Each new row is followed by its nearest point in the smallest flat space through zero that holds the last named rows.
In the rows, zero is written as 128.

Q810 (4 x 8):
[[102 148 116 115 121  94 124 160]
 [155 114 179 114 122 112 136  83]
 [125 145 128 106 146 140 125  72]
 [122 142 162 131 167 112 118  39]]
New rows:
[126  85 139 111  93 104 170 161]
[147 110 148 114  91 109 141 168]
[ 96 105 148  88 168  84 134 162]
[110 141 139 118 121  81 125 145]
[ 85  93 133 165 156  84 136 158]
[106 125 138 177 142  87 117 159]
[120  85 164 138  85  99  92 102]
[143 112 171 136 121  99 132 119]
[ 86  90 105 105 172  98 139 144]
[104 144 116 131 136 108 121 141]
[105 132 158 108 130 105 133 155]
[119 135 140 117 117  92 129 145]

Q334, 4 rows:
[[ 68 135  85 111 149 121 178 107]
 [ 89 147 136  77 117 100 153 137]
 [105  97 139 128 116  71  87 134]
 [131 131 102 113 148  88 136 120]]
New rows:
[102 161 103 131 159 141 136 109]
[113 135 101 128 145 139 157 114]
[ 93 139 118 148 170 103  89  92]
[108 104 102 146 143 100 118 114]
[147 102 102 148 175 100 101 153]
[153 108 104 150 149  94 104 117]
[132 121 126  99 157 153  82  96]
[138 123 125 138 132 129 121 126]

Q654 (4 x 8):
[[122 157  87 159 158 156 124  89]
 [139 142 140 133  63 119 126  90]
 [165 148 121 127 100  77 111  90]
 [195 142 150 150 111 176  87  73]]
New rows:
[143 182 122 119 150 116 135 120]
[138 141 107 134 145 112 121 112]
[123 106 119  87 120 108  86 118]
[143 125 134 118 124 102 122 132]
[134 139 103 176 107 151 169 113]
[108 146 112 148 112 152 137  99]
[158 127 156 135 150 133 112 127]
[161 121 142 126 144 138 108 129]
[117 188 113 173 143  89 206 135]
[ 89 149  84 136 133  96 149 116]
[113 137 168 104 132 143 122 107]
[131 123 142 128 116 145 126 129]

Q460:
[[104 101  40 146 135 134 191  86]
 [ 51 128 124 109 140  92 147 130]
 [101 117  85 150 113 131 132 123]
 [110 153 145 150 147 139 159 165]]
New rows:
[ 75 114 148 106 146 123 119 121]
[ 86 128 140 105 134 100 126 128]
[122 103  86 127 114 185 146 159]
[129 126  93 163 120 150 143 133]
[131  91  83 176 150  75 103 106]
[116 107  86 133 109 125 119 105]
[133 149 102  84 138 153 123 156]
[132 131 133 127 132 130 132 130]
[173 126 115  78  95 149 112 121]
[172 114 129 113 117 132 103 103]

Q234:
[[131 145 124 153 118 132 127 132]
 [138  86 105 157 132 141 171 133]
 [116 156 147 129 148 165 180 140]
 [122 159 117 113 115 158 119 139]]
New rows:
[ 71 159 138  84 165  82 123  90]
[113 144 175  83 154 101 112 115]
[126 117 157 127 110 103 139 124]
[128 121 144 132 138 107 129 120]
[168 120 167 125 125  75  95 168]
[131 125 148 133 130  83  96 113]
[159  84 106 136  99 167 129 168]
[138  97  79 136 108 157 137 139]
[143 100 125 120 173 127 144 111]
[128  94 135 117 148 120 152 122]
[129 159  99 122  77 142 108  75]
[131 151 105 128  99 138  91 134]

Q88:
[[169 147 194 101 141 123 194 123]
 [109 122  80 145  86 143 146 103]
 [148 127 117 151 105 114 142 128]
 [115 114 164 104  95 148 104 112]]
New rows:
[ 98 151 148  89 113 142  94  94]
[ 98 119 151  96 117 157 105 112]
[145 131  86  94 160 172 148 157]
[111 141 107 118 166 137 150 127]
[114 169 145  98 116 155 160 164]
[124 136 146 105 139 141 156 117]
[ 83 118 149 112 146 163  90 130]
[ 90 120 141  96 144 153  86 125]
[150 158  95 161 158  86 174 116]
[155 147  92 158 154 103 180 140]

Q407 (4 x 8):
[[ 85 166  89 141  76 177  61  88]
 [115 167 145 116 153 107  91  86]
 [130 160 111 186 136 168  97  31]
 [128 146  75 113 129 155  91  43]]
New rows:
[133 153 137 169 173 107 162 113]
[147 133 159 161 163 115 145 106]
[117 140  82 164 142 113 120 183]
[120 123 132 136 110 135 131 155]
[130 119 118 132 137 111  79  77]
[126 148 118 121 141 129 104  80]
[143 129 193 147 110  84 138 140]
[126 136 178 149 145 103 139 156]
[117 150  92 169  99 159 165 160]
[124 113 116 165  92 163 139 151]

Q166 (4 x 8):
[[ 78 127 170 113 116  94 195 134]
 [ 95 124 113 127 150 113 142 129]
 [145 133 168 161 122  79 171 133]
 [153 114 139 150 108  87 171 120]]
New rows:
[ 96 123 162 176  70  96  72 131]
[142 142 157 138 124 126 126 136]
[122 129 117 134 191 132 121 142]
[109 139 112 144 172 122 109 137]
[ 80 183 165 121 128  87 151 131]
[ 84 149 177 128 143 106 159 146]
[123 143  94 131 132 139 136 159]
[119 127 112 127 141 130 120 128]
[ 98 112 149 136  93 131 123 142]
[117 130 147 113 114 133 140 130]
[144 108 120  82  93 142 120 160]
[135 118 126  99  94 156 124 119]

Q917 (4 x 8):
[[144  95 129  87  93 123 113 118]
 [129 116 125  93  90 148 171 106]
 [164 168  98 104 122 163 128 129]
 [105 135  87 140 147 159 119 193]]
New rows:
[122 116  99 184 167 100 136 151]
[101 133 130 169 162 118 120 154]
[143 134 134 135 117 129 157 111]
[132 138 135 126 122 132 152 106]
[144 125 122 139 119 130 128 129]
[133 131 126 125 127 130 125 127]
[164 139 125 176 130  98 132 125]
[137 148 141 149 148 114 118 115]

Q749 (4 x 8):
[[152 127 124 131 131 106  91 124]
 [174 111 137 111  88 161  69 107]
 [157 118 113 149  89 202 148 128]
 [179 133 123 114 139 144 106  89]]
New rows:
[160 115 152 117 122 140 111 126]
[147 123 133 117 116 141 105 115]
[129 119 129 107 144  74 101 120]
[126 132 137 113 148  80  95 122]
[ 88 168 106 110 154 140 122 130]
[110 135 134 117 146 119 147 123]
[124 127 133 158 193 127 143 132]
[129 143 113 142 164 109 156 126]
[163 100 128  98 116  88 144 110]
[139 131 132 115 139 118 113 113]

Q611, 4 rows:
[[139  94 148 123  55  92 104 119]
 [128 123 101 115 139 104  77 166]
 [126 100 132 167 142 117 114 124]
 [ 89 123 144 166 110 123 101 129]]
New rows:
[140 113 181 119 108 126 156 173]
[135 124 137 120 104 125 137 118]
[137  94 134 155 150 167 107 102]
[130 107 133 164 151 128 133 116]
[116 133 106  78 142 146 153 122]
[138 154 117  93 139 144 149 132]
[116 109 133  98 111 126 120  84]
[134 123 139 120 100 123 134 118]
[120 112 116 121 147 125 105 148]
[127 124 113 129 145 119 104 146]
[145  66 115 115 131 151 125 139]
[157 103 121 127 137 113 125 127]

Q902:
[[140 173 135  91  92 125 219  83]
 [122  82 127 106 102 204 172  31]
 [132 121 148 148 127 154 157  38]
 [133  53 174 115  78 111 175  69]]
New rows:
[117 129 133 123 126  95 196 144]
[136 142 141 109 104  96 167 134]
[ 63 135 141  95 107 124 118 146]
[126 120 120 107 116 128 131 153]
[115 170 170  87 125 110 143 172]
[134 159 126 107 115  95 150 166]
[182 115 121 151 122 131 125 130]
[128 121 134 137 131 123 122 124]
[136  96 105 108 137 144 104  97]
[121  99 121 127 129 160 116 112]
[124 111  92 126 118 119 111 125]
[124 113 122 123 127 136 117 138]

Q104 (4 x 8):
[[130 126 180 202 112 117 181 125]
 [133 103  95 148 112  78 173  87]
 [203  98 130 135 147  56 192  94]
 [139  84 149 219 123 110 160 105]]
New rows:
[122 145 131 124 196 146 182 142]
[146 142 151 120 134 123 143 137]
[116 109 139 116  76 116 114  60]
[110 119 100 136 112 114 138 109]
[191 147 193 120 146 165 144 122]
[177 143 190 126 156 134 138 156]

Q265:
[[133  93 105 139 191 145  97  94]
 [113 122 142 143 127 136 138 180]
 [166  84 115 163 166 154 100 125]
 [104 142 152 161 122 145 145 166]]
New rows:
[201 162 102 179 129 118 136 187]
[177 113 140 165  98 143 129 165]
[126 124 130 122 140 159 170  94]
[120 140 129 137 136 134 127 102]
[124 104 152 113 108 160 148 120]
[130 132 132 132 120 129 132 133]
[139 132 179 116 134 102 126 125]
[128 134 130 121 117 122 132 129]
[ 99 128 124 146 159 134 141 110]
[ 99 134 129 141 158 140 126 113]
[170 126 161 115 137 110 149 164]
[147 116 131 124 108 122 131 163]

Q683, 4 rows:
[[ 92 144 101 180 128 129 174 101]
 [ 88 143  90 125 163 112  98 108]
 [ 31 115 102 140 151  65 152  79]
 [ 64 112  78 102 144  94 153 148]]
New rows:
[149 163 131 132  94 143 140 126]
[151 137 133 146 117 150 139 132]
[139 149 142 115 146 163 100 110]
[149 145 132 131 139 143  92 118]
[158 135 114 118 159 106 109 160]
[138 131 115 104 138 135 103 148]

Q568, 4 rows:
[[138  71  97 139 115  84 180 176]
 [177 133 125 130 106 122 171 152]
 [135 123 116 129 162 108 159 192]
 [ 86 101 114 127 112 126 189 195]]
New rows:
[140 143 126 102 127 125  69 129]
[135 142 134 127 148 129  97 107]
[136 152 171 139 142 129 160 171]
[139 156 135 122 141 140 156 171]
[ 73  96 126 124  98 116 127 165]
[ 72  94 117 129 114 126 146 148]
[ 73 173  78 137 136 110 117 194]
[ 83 131 126 123 164 132 139 180]
[123 110 196 118 102 103  80 148]
[119 124 129 128 129 128 114 114]

Q120:
[[ 53  99  35 123  53 204 139 103]
 [ 96 144  57  82 139 132  90 150]
 [158 126  58  91 142 136 113  94]
 [115 141 128 160 118 204 103  78]]
New rows:
[124 117 126 124 160 120 130 142]
[131 133 128 119 138 114 123 140]
[116 108 204 121 120 125 125 161]
[113 132 184 151 126 111 138 159]
[102 153 150  92  92 104 104 124]
[108 135 129 124 129 122 120 151]
[139 209 139 118 166 127 130 135]
[139 158 145 123 167 122  92 137]
[170 148 150 111 134 165 151 127]
[153 130 142 137 138 133 127 106]

Q597:
[[144 165 166  92 176 145 153 135]
 [190 138 173  99 118 102 120 144]
 [100 106 128  66 168 184  95 110]
 [126  97 154  73 118 175 177 136]]
New rows:
[125 117 128 127  90  96 127 114]
[138 111 123 139  97 112 123 131]
[ 96 141 114 127  97 192 158  87]
[ 87 109 111 125 128 165 163 123]
[136 144 117 148 135 152 121 139]
[121 138 123 137 138 127 128 126]
[117 116 196 177 117 127 115 130]
[140 132 131 139 117 113 131 133]

Q945:
[[104 152  86 146 106  97 152 100]
 [106 141 131 124 196 135 123 130]
 [133  87  83 101  96 179 148 141]
 [118  80 138 166 132 100 175 116]]
New rows:
[120 137 115 112 160 130 125 153]
[118 136 121 117 159 143 122 132]
[127 121 136  93 128 123 138 161]
[135 118 132 119 130 144 123 137]
[102 152 129 125 109 123 128 168]
[129 144 122 123 120 127 119 126]
[124 139  84 125 107 124 141 124]
[117 138  89 125 104 129 140 117]
[123 120  73 116  83 191 144 182]
[134 106  74  91  89 183 136 141]

Q284:
[[127 136 135  93 115 145 189 154]
 [ 94 127 188  74 143  68 101 192]
 [ 66 113 145 130 105 132 195 153]
 [ 52 125 121 139 130 152 109 203]]
New rows:
[ 98 154 135 137 138 144  77 130]
[112 128 119 143 139 131  83 146]
[132 176  57 148 100 153 164 142]
[135 139  87 140 118 188 158 134]
[138 127 156 168 134 151 121 166]
[114 129 120 134 130 139 116 146]
[ 77 177 123 144 124 104 136 145]
[ 90 120 135 136 125 125 130 150]
[140 131  91  96 154 123 146 163]
[141 142 123 100 131 145 134 158]
[118 184  94 142 129 134 104 117]
[135 133 105 143 134 149 103 128]

Q594, 4 rows:
[[136 142 152 147  88 145 116 113]
 [125 149 151 161 182 122  80 171]
 [127 164 113 144 129 159 141 155]
 [135 225 164 139 139 187 110 116]]
New rows:
[142 118  75 130  94 148 196 128]
[126 120  76 118  86 149 189 135]
[114 108  68 117 108 125 168 170]
[121 103  70 127 116 129 176 163]
[121  73 173 120 167 127 141 149]
[124 100 131 124 155  98 112 135]
[184  97 126 177 137  69 116 145]
[127  84 135 156 128  95 100 156]
[125 114 124 117 120 126 135 120]
[128 116 123 119 120 123 136 119]

Q63:
[[139 122 153 126  96 127 117  59]
 [118 101 130 152 149 137 143 111]
 [144 170 172 120 105  69  89  96]
 [145 125 132 157 109 123 109 113]]
New rows:
[114 119 133 143 103 132 144 138]
[131 121 122 135 125 137 129 129]
[148 164 121 103 134  60  81 138]
[139 177 149 115 121  75  96 149]
[132 113 122 112 140 175 131 131]
[122 112 111 116 126 159 145 130]
[113 102  60 169 140 141 190 155]
[117  90  90 159 157 169 155 166]
[124 160 134 138 124 142 145 124]
[128 130 128 123 126 128 128 128]
[125 158 171 132 145 133 118 119]
[124 138 148 125 136 104 123 116]
